Every row belongs to one group in each of 4 separate groupings. Each group adds its own fixed numbers to the row, and there is some noise. The rows also spread widely along 14 directions, which tell nothing about the answers.
Some rows, each with its group in each grouping after it:
-132	445	-103	273	78	53	205	146	-9	-336	-35	-129	-373	137	95	48	-243	-187	281	-86	-39	-12	-468	181	366	-307	-170	227	-315	29	26	55	-102	-34	-55	-72	207	-13	-61	-242	-105 : S B q_447 besog
216	-371	-254	-68	-352	-198	-38	-190	25	-33	53	603	-11	135	-16	-310	188	172	-8	26	4	-45	122	-53	189	-143	-175	-548	255	-417	-65	262	210	-36	-179	-289	-113	173	-45	218	2 : M L q_923 futor
13	-85	210	-87	208	-112	-94	492	-52	-528	-58	57	-199	283	-53	242	337	331	191	307	7	11	453	-203	-313	-39	90	171	-94	-154	56	382	76	-329	-146	-73	-243	-130	350	-64	34 : T L q_447 geko
-37	-334	-20	19	-195	-110	-76	343	221	226	-468	409	-85	443	30	-123	261	122	-222	-133	-102	92	223	-255	182	-29	-177	-648	187	-136	173	74	126	-127	-141	-14	-211	-46	-217	360	-382 : S C q_271 dorus
-155	10	56	-14	-91	3	-116	243	-173	-232	338	89	163	-17	46	210	-166	220	176	-88	195	-84	323	-257	-139	30	182	50	217	-64	155	412	-50	-148	-177	350	-310	130	-101	39	-510 : D F q_923 dorus
-1	-233	231	-247	-195	-74	126	119	-29	-91	-90	121	175	216	-281	122	433	-65	14	12	-404	99	242	-104	-99	206	39	84	-31	-363	55	197	-16	-46	-19	-28	-137	44	-63	10	-44 : D Y q_898 besog
49	470	-46	-58	-103	-94	17	-111	294	-175	68	-445	-189	-37	117	163	-212	47	100	-23	407	122	-284	-299	-125	87	-131	273	58	-62	158	16	42	-48	158	-121	-57	173	-240	-105	-23 : M Y q_271 Zom
-26	171	-116	53	150	-218	157	110	255	-322	-60	-147	40	-21	-67	131	155	-239	-73	-319	-191	35	-98	-133	-20	50	-119	91	-464	432	341	94	1	-195	-74	196	-153	1	38	-89	-169 : T B q_898 rup
-231	89	115	-78	69	46	96	467	-78	-389	182	85	-163	544	-308	103	-53	18	108	443	-362	200	182	146	-180	-175	-257	273	-268	84	-56	301	103	-48	-133	-190	-54	-109	171	-106	52 : T C q_923 rup
-81	525	-324	37	-65	-32	113	162	195	471	39	-81	181	189	-95	340	-140	-60	-87	-29	-28	-108	276	-552	159	-29	-21	131	-46	197	34	-51	79	181	39	308	-165	37	-91	-14	-262 : S F q_898 Zom
-4	127	450	-104	144	147	-1	296	404	-146	-483	-479	-345	344	117	263	209	-158	-172	151	-49	245	-17	-42	-414	247	-183	314	-355	96	274	-31	-92	-269	129	-231	-83	-135	-123	-16	72 : M C q_271 geko
62	319	-250	163	-183	95	-6	-51	-190	334	330	107	300	152	-223	111	-224	147	-80	336	-202	-291	296	-171	78	-168	92	208	123	-146	-212	26	120	200	-62	56	-1	111	178	-92	188 : S F q_447 futor
299	365	-96	54	40	-154	166	82	544	-421	-172	-447	-445	-71	-65	147	58	-260	-184	-193	-475	202	-181	242	15	197	-270	-186	-367	383	544	20	87	16	81	-248	106	149	-124	-97	158 : D B q_898 Zom
301	-50	-211	2	-345	-36	-15	-527	28	357	165	211	405	23	-121	-193	42	-59	-302	198	-114	-219	180	-103	-217	32	-71	80	-58	-71	-133	-5	128	-11	-68	-140	-96	145	71	57	407 : M F q_447 Zom
-52	357	-114	0	-63	-175	121	-132	27	-63	34	-156	138	-140	-171	151	-39	-186	159	-12	-325	85	-51	-20	-112	167	-62	209	-281	59	-98	-44	114	139	80	191	120	38	50	-258	191 : T B q_923 dorus
111	-480	99	-39	191	-8	-56	11	-9	-173	-10	212	46	-236	-102	-227	264	-18	-313	-34	-218	-93	83	349	-174	79	50	-367	-139	338	128	43	121	-82	-116	-5	-85	-86	107	73	129 : M F q_923 Zom
356	-76	40	-53	95	-52	122	-166	6	-563	161	178	-178	-235	-156	-34	395	19	206	183	-271	-114	176	339	-234	39	41	35	-150	-159	-22	290	-8	45	-159	-234	142	140	349	-168	465 : T B q_923 Zom
-146	-17	132	-18	-96	-126	-101	205	-90	-215	-223	152	-176	160	241	-10	-2	55	314	-89	114	155	98	-90	-113	59	-143	-192	25	-149	-21	219	40	-209	-59	122	-110	6	-134	-24	-278 : T B q_923 dorus
-94	29	79	108	102	207	-106	279	12	427	-321	-78	-30	-99	256	207	8	206	-26	-218	264	-125	43	-339	266	82	327	-205	403	-248	123	-208	-71	52	69	353	-91	-13	-241	71	-436 : M F q_271 futor
101	-173	15	-25	-284	-352	-171	-95	113	-344	-272	-133	107	189	1	-74	255	-24	-357	-108	-269	56	60	-96	-329	286	-321	-20	-420	56	227	210	326	-608	71	-97	-256	31	27	84	130 : S L q_923 Zom
323	116	-416	431	-37	-45	49	-116	125	-61	-58	211	-207	29	31	-227	-10	82	-183	-113	-126	-372	-275	113	541	-431	-74	-213	-121	-70	190	-34	16	-81	-154	-140	165	157	167	-16	108 : T C q_898 rup
-37	513	-156	384	-130	201	-73	135	180	346	-237	-252	-152	382	273	156	-372	62	-176	18	159	-236	-131	-355	249	-197	-87	276	-11	-48	227	-74	-127	-190	34	144	-12	52	-122	-22	-243 : T C q_271 dorus
121	146	79	149	-42	356	213	-12	204	-46	135	-24	-206	145	206	-8	-200	-357	73	-110	-4	-102	-244	179	262	-220	-60	202	-14	-14	296	180	-452	-2	-221	15	78	136	-286	29	-359 : T C q_447 besog
215	510	-297	153	-289	-187	-9	-227	-89	184	-121	301	-184	-133	346	-137	-361	-74	421	-182	63	-64	112	-82	65	-131	-183	-362	127	-258	-205	53	103	148	-67	128	203	246	-145	-55	-88 : T F q_447 rup
48	134	0	120	361	262	78	183	-25	216	70	403	-232	56	148	-90	-150	-32	140	274	246	-272	228	106	48	-403	26	-24	13	355	-149	118	-239	204	-180	86	72	-132	185	-36	-67 : T C q_898 Zom
-168	-262	-16	-27	-157	-109	-65	161	50	141	-228	268	170	516	-96	-34	251	73	-214	139	-154	22	238	-302	-83	28	-170	-73	-141	1	10	124	147	-279	-104	23	-286	-126	63	84	-60 : T B q_923 dorus
-127	-76	64	-155	-254	-292	-198	122	-338	-186	154	-46	142	-55	-321	-102	-92	414	158	296	-174	259	38	66	-108	171	-10	-194	261	-374	-346	-109	492	127	225	-89	-26	60	-79	-140	320 : T F q_898 Zom
196	184	153	21	305	191	33	-157	59	-323	324	-186	-211	-478	36	8	-199	-131	88	199	56	-113	-142	463	-193	13	79	143	-106	329	46	96	-136	163	45	-96	199	68	83	-206	257 : D L q_923 futor
140	135	394	-86	171	167	37	-170	86	-30	-54	-75	27	-192	251	54	53	-369	61	5	198	-77	159	103	-539	148	-27	304	-271	288	-10	138	-298	-110	-47	123	-51	10	-45	-49	-16 : S C q_898 rup
29	-327	41	-67	30	50	47	143	186	255	-640	244	-169	266	72	-49	589	-79	-172	-104	-49	-38	17	-154	168	39	-47	-204	-204	-223	20	-111	53	-227	-21	-118	-78	-165	-34	121	-31 : M F q_923 Zom
-10	-2	106	15	66	78	40	93	112	9	-268	-64	-300	71	4	-134	17	-187	-124	5	-151	47	-277	259	140	-2	-210	-197	-140	163	19	-125	92	15	81	-167	169	-98	-140	-62	87 : S Y q_923 Zom
0	9	-85	-117	-77	66	115	-11	277	52	62	52	-204	212	-38	-9	181	210	181	179	608	75	-313	-403	291	-210	-35	148	261	-468	-92	-21	-91	42	18	-306	-99	69	-230	63	-59 : T C q_271 Zom
243	509	-212	-4	17	-179	207	-89	207	-549	526	61	-133	-258	-74	188	-201	-117	380	14	-79	23	255	74	-254	-67	-64	40	-68	279	205	488	-96	222	-262	10	35	271	93	-140	-11 : D B q_447 dorus
-119	-525	295	-174	-33	74	-74	-253	108	85	18	95	4	-246	206	-392	-8	-122	-73	-141	507	166	-576	183	56	161	-77	-363	195	110	-22	-142	-65	-51	65	-69	-124	-40	-540	114	-168 : D B q_923 Zom
-80	345	332	-141	142	61	-78	397	105	-242	40	-531	-185	84	-45	341	-244	-5	6	248	-210	304	218	132	-445	280	-71	196	-24	246	161	50	92	100	176	45	-25	-21	-110	-148	26 : M C q_898 Zom
-44	120	-110	105	9	148	52	233	48	259	-176	65	-239	143	23	41	-43	39	35	-69	-103	-65	-134	-100	536	-132	45	-254	257	-230	69	-124	16	203	17	83	171	16	-129	-48	-210 : T Y q_923 futor
141	273	-238	75	-148	-359	117	79	-111	-442	117	80	93	-160	-352	201	113	52	223	-86	-761	39	329	161	-61	108	20	-136	-109	-220	37	199	262	213	-72	115	128	184	263	-204	221 : M B q_898 dorus
240	-116	-216	-291	-130	-233	191	122	392	-437	357	107	-90	74	-483	107	338	51	-60	137	-425	214	260	9	0	93	-151	-308	64	-10	190	328	265	197	-120	-335	-119	172	8	121	117 : S L q_923 Zom

New rows. What belongs after each?
-71	-27	155	-170	-18	-35	-2	165	59	290	-176	122	156	242	-130	181	201	-74	-70	196	-419	97	499	-166	-323	251	-23	-85	-49	65	-100	24	115	119	-27	173	-107	-93	71	-25	84 : T B q_923 geko
-184	171	274	238	219	227	-105	264	-5	-24	-204	-566	-15	37	28	176	-153	42	-240	64	-81	-57	-290	41	0	96	133	417	-165	131	209	-245	-47	-205	198	196	36	-115	-20	-170	10 : T C q_271 futor
-20	624	-527	229	-291	-79	79	275	162	129	32	-14	-228	414	-82	200	-389	57	22	-7	-364	-23	123	-252	422	-226	-251	-141	19	-35	175	83	203	146	-68	52	55	175	-89	-44	-221 : T F q_923 dorus
60	-185	-107	-93	-131	-25	65	42	97	355	-160	394	75	6	-58	-139	52	-231	-157	-206	-491	92	253	119	105	121	-146	-669	86	153	66	-25	151	265	-117	122	13	37	-221	190	-188 : M F q_923 futor
54	-31	-76	-38	-124	-148	19	-100	64	40	113	287	-137	-232	177	-303	-247	-52	236	-289	298	69	-262	20	319	-151	-123	-600	371	11	9	-18	-6	243	-57	84	20	148	-408	64	-348 : T Y q_898 geko
47	-401	87	-157	65	21	57	-367	137	7	156	120	198	-369	-64	-152	346	0	-13	-51	395	-32	-329	-68	49	123	167	-49	98	-105	-68	-71	-102	54	0	-66	-88	57	-159	-2	95 : D B q_923 futor
-111	-101	-53	-47	-99	-110	83	242	104	148	-258	-89	81	178	-324	143	345	163	-97	13	-358	133	-74	-257	265	184	89	-104	111	-380	3	-221	210	118	123	38	-52	-47	-70	-11	57 : T B q_271 Zom
278	24	-172	8	-196	-83	-2	-538	268	179	332	-121	346	-197	-124	-163	-163	-123	-388	0	-37	-113	-197	-33	-89	60	-31	-51	58	210	156	-113	85	112	-19	-71	-53	175	-103	5	252 : M Y q_447 geko
-135	123	-150	-99	-195	-300	97	-43	109	-147	229	-37	127	145	-457	-69	-60	39	-48	254	-276	290	-191	0	-68	14	-314	-40	-144	111	-189	-78	382	211	94	-275	-46	1	-57	-90	351 : S B q_271 geko
-268	369	-95	42	-95	81	225	112	-95	44	-20	-21	-9	286	-52	188	-68	-79	309	-42	203	-23	-313	-362	322	-224	-27	542	-81	-410	-111	38	-113	-47	22	19	18	3	-107	-151	-241 : M Y q_271 futor
-93	25	-348	25	8	-153	129	40	149	-136	348	-13	17	8	-488	-74	-11	320	-49	253	-33	105	-407	-85	411	-190	-37	-98	132	-36	-61	-184	284	301	63	-276	17	47	10	-100	271 : T B q_271 futor
-156	-70	318	-232	172	115	22	41	68	239	-233	-132	185	42	15	244	296	-161	18	152	41	19	170	-269	-313	268	145	382	-208	31	-124	-52	-110	-79	142	258	-123	-210	-4	-81	-8 : T L q_923 besog
-65	208	-62	96	72	159	184	165	-84	-132	50	76	-199	226	-228	73	9	-45	122	277	-287	-43	-89	244	200	-226	-48	280	-199	-214	-145	47	26	151	-40	-160	234	-63	183	-188	221 : M C q_923 Zom
2	58	-62	-32	334	73	215	-196	-15	350	-75	443	92	-265	64	-65	229	-174	211	97	398	-339	58	-170	-37	-227	126	157	-207	188	-402	-2	-180	128	-63	175	37	-204	215	-33	64 : S L q_271 Zom
-346	148	149	57	128	-140	-171	201	-190	-264	78	-346	88	-169	89	254	-123	421	242	-51	559	23	-230	-372	7	72	270	289	142	-188	-45	-39	39	-159	196	306	-200	-20	-99	-220	-238 : D B q_898 besog
195	234	-185	-56	-73	-214	53	-141	-147	-102	345	354	133	-280	-113	-60	-116	31	301	87	-115	-85	385	26	-224	-68	-19	-166	57	42	-228	214	106	273	-122	118	4	205	137	-82	109 : T F q_898 rup
185	-141	-129	20	-336	-71	16	-351	-80	-200	463	169	338	-34	-194	-167	24	167	-117	60	139	-263	-70	-141	0	-91	24	161	180	-286	25	268	41	-146	-142	-120	-201	268	32	61	76 : S Y q_271 Zom
-2	-280	107	102	164	-11	97	50	-46	-445	-250	403	-342	23	235	-164	422	1	279	-174	312	-152	-213	72	169	-241	-12	-39	-264	-207	41	296	-224	-353	-226	-126	-22	-50	92	-27	-156 : D B q_923 besog
-476	-83	365	91	126	-15	-168	609	-316	-196	-277	-340	-80	67	-59	138	-68	203	52	-82	-172	205	-308	139	240	158	146	-113	65	-165	-54	-268	211	-61	219	233	-11	-207	-206	-209	-208 : S B q_898 geko
-325	132	-107	130	93	-58	-30	499	80	-56	-42	-229	-23	411	-119	156	-208	94	-298	39	-182	103	-67	-152	150	-75	-158	27	-183	418	258	-37	214	-149	33	99	-228	-183	-40	-42	-209 : M B q_898 Zom
30	206	4	45	-120	189	-22	-161	229	215	175	-437	241	321	-41	266	-37	55	-295	187	340	-197	-175	-536	-3	-25	119	711	-23	-173	178	-56	-120	-227	30	-80	-258	57	-51	-92	51 : M Y q_447 geko
4	-354	-72	155	99	-21	-98	-102	-78	152	7	276	304	-140	41	-282	-22	-93	-397	-146	-179	-278	3	124	61	-52	34	-279	-156	469	141	24	62	-186	-114	316	-111	-94	108	104	-119 : T L q_923 futor
-105	372	82	131	253	206	-19	290	11	-319	193	-411	-379	-61	42	244	-294	129	116	200	68	3	-181	195	60	-37	94	196	61	80	102	5	-5	114	55	-30	132	-6	33	-267	41 : M B q_923 Zom
16	5	433	-240	-57	209	124	-295	228	4	39	-448	343	34	-71	290	305	-231	-87	128	163	50	-68	-248	-523	354	124	879	-234	-198	80	29	-314	-192	105	-8	-211	39	-160	-55	118 : M C q_271 besog
247	84	-244	105	-9	-153	97	-318	246	-432	367	71	36	-190	-65	-111	74	42	-61	-67	382	-281	-195	-162	-49	-241	-68	168	-160	218	226	306	-80	-208	-197	-167	-157	192	116	6	42 : S Y q_271 dorus
294	-40	-128	97	-32	55	-44	-321	133	209	184	497	-139	-237	357	-277	-152	-42	93	-74	324	-242	135	50	63	-192	-30	-565	333	125	-10	163	-144	208	-271	66	21	196	-98	114	-125 : T B q_923 geko
-166	-32	62	-60	54	83	218	30	281	216	-258	-100	-122	168	-69	-43	166	-289	-68	-23	125	108	-608	-76	399	-101	-147	152	-325	22	-30	-290	-78	-16	179	-191	-14	-199	-285	-55	-26 : D L q_898 geko
-200	-284	379	-339	11	-168	-28	214	-9	-146	-300	34	-28	109	-26	-37	319	-20	263	34	112	426	-28	-69	-260	235	-98	-79	-18	-221	-186	-3	113	-99	87	4	-112	-169	-254	11	-64 : T C q_447 Zom
-187	-462	137	50	244	67	39	197	-111	-90	134	183	301	-2	-173	-166	135	-83	-292	-61	-105	-150	-110	151	90	-124	111	53	-211	412	150	48	-104	-186	-134	274	-210	-207	49	59	-219 : T C q_898 Zom
122	12	65	-18	-371	-172	-10	-302	-242	145	-338	473	4	-86	294	-248	3	-294	376	-235	-288	56	153	175	-148	179	-212	-400	24	-406	-306	115	59	27	-74	149	191	155	-157	-20	-16 : T B q_923 rup
-75	-18	156	16	125	44	158	22	-17	-250	-122	-148	-213	-378	-29	-115	-17	-244	205	-203	-80	137	-602	436	290	48	-20	-104	-102	-37	-42	-188	-20	127	162	-54	243	-36	-265	-117	-26 : S L q_271 futor
-305	-292	409	-283	-23	-16	-261	198	-115	97	-175	46	-13	116	179	-73	-45	199	134	158	444	346	13	-103	-294	214	-76	-202	304	-181	-255	-39	164	-47	162	47	-163	-155	-341	78	-178 : M C q_923 Zom
27	-105	156	171	240	8	-167	373	-106	-302	31	95	-76	-118	122	14	-60	253	-71	-59	-37	-185	335	85	-191	-37	172	-208	140	238	284	275	-28	-168	-192	345	-127	-1	177	52	-260 : T C q_271 Zom
-265	94	102	-45	218	72	51	162	16	135	-469	-33	-325	135	155	21	146	-37	232	-9	403	101	-416	-181	248	-115	-68	111	-153	-189	-226	-243	14	-50	181	-96	123	-240	-119	-180	-56 : M Y q_923 futor
-13	-256	-103	-53	-22	-87	-130	-96	50	378	230	208	360	-119	-208	-127	-25	282	-205	173	131	-16	60	-187	73	-24	186	-361	414	-32	-154	-203	221	319	-26	122	-127	-28	-66	96	69 : M C q_447 geko
353	-120	126	110	128	326	192	-199	101	51	56	194	26	-288	39	-51	207	-279	-135	-86	-251	-337	103	347	-38	-25	217	22	-6	9	220	136	-370	132	-241	97	128	112	79	69	18 : M C q_271 Zom
-124	-199	44	-120	-184	-192	-66	-4	14	-264	159	156	-133	4	-3	-382	-251	121	153	63	265	333	-376	153	9	-74	-321	-375	220	-20	-94	31	204	41	40	-205	-44	54	-388	99	-90 : T C q_271 Zom
275	16	-128	-6	-50	-34	-79	-142	76	236	119	398	-103	-102	-16	-197	-103	116	-61	251	-79	-107	326	123	-131	-81	-80	-541	173	136	-123	56	168	312	-96	-130	69	104	45	62	233 : D F q_923 geko
271	-116	-318	275	71	-48	-85	-82	-17	89	63	237	226	-169	-103	23	221	218	-372	-43	-233	-510	286	-124	209	-84	262	-212	35	15	139	90	132	-60	-136	215	-56	84	378	43	78 : S L q_923 futor
101	-109	-128	58	-121	-91	-72	-247	-24	-67	341	130	191	12	-240	-285	-145	233	-304	306	93	-184	-119	6	-120	-160	-91	23	19	147	-3	83	181	-73	-10	-247	-112	74	138	-3	328 : D Y q_271 Zom
80	-114	19	-228	-79	-93	206	-328	229	217	-191	110	119	-160	-171	-66	429	-264	47	-60	-46	140	-208	-55	31	193	-49	14	-154	-220	-169	-136	13	170	104	-58	111	5	-166	-9	190 : D C q_923 Zom
199	-31	-40	124	-127	-215	15	-25	-95	-574	155	178	-10	1	-143	-80	90	142	75	43	-307	-61	88	199	-99	-117	-32	-7	-128	-220	113	370	75	-146	-177	-120	45	166	193	-52	179 : D C q_447 besog
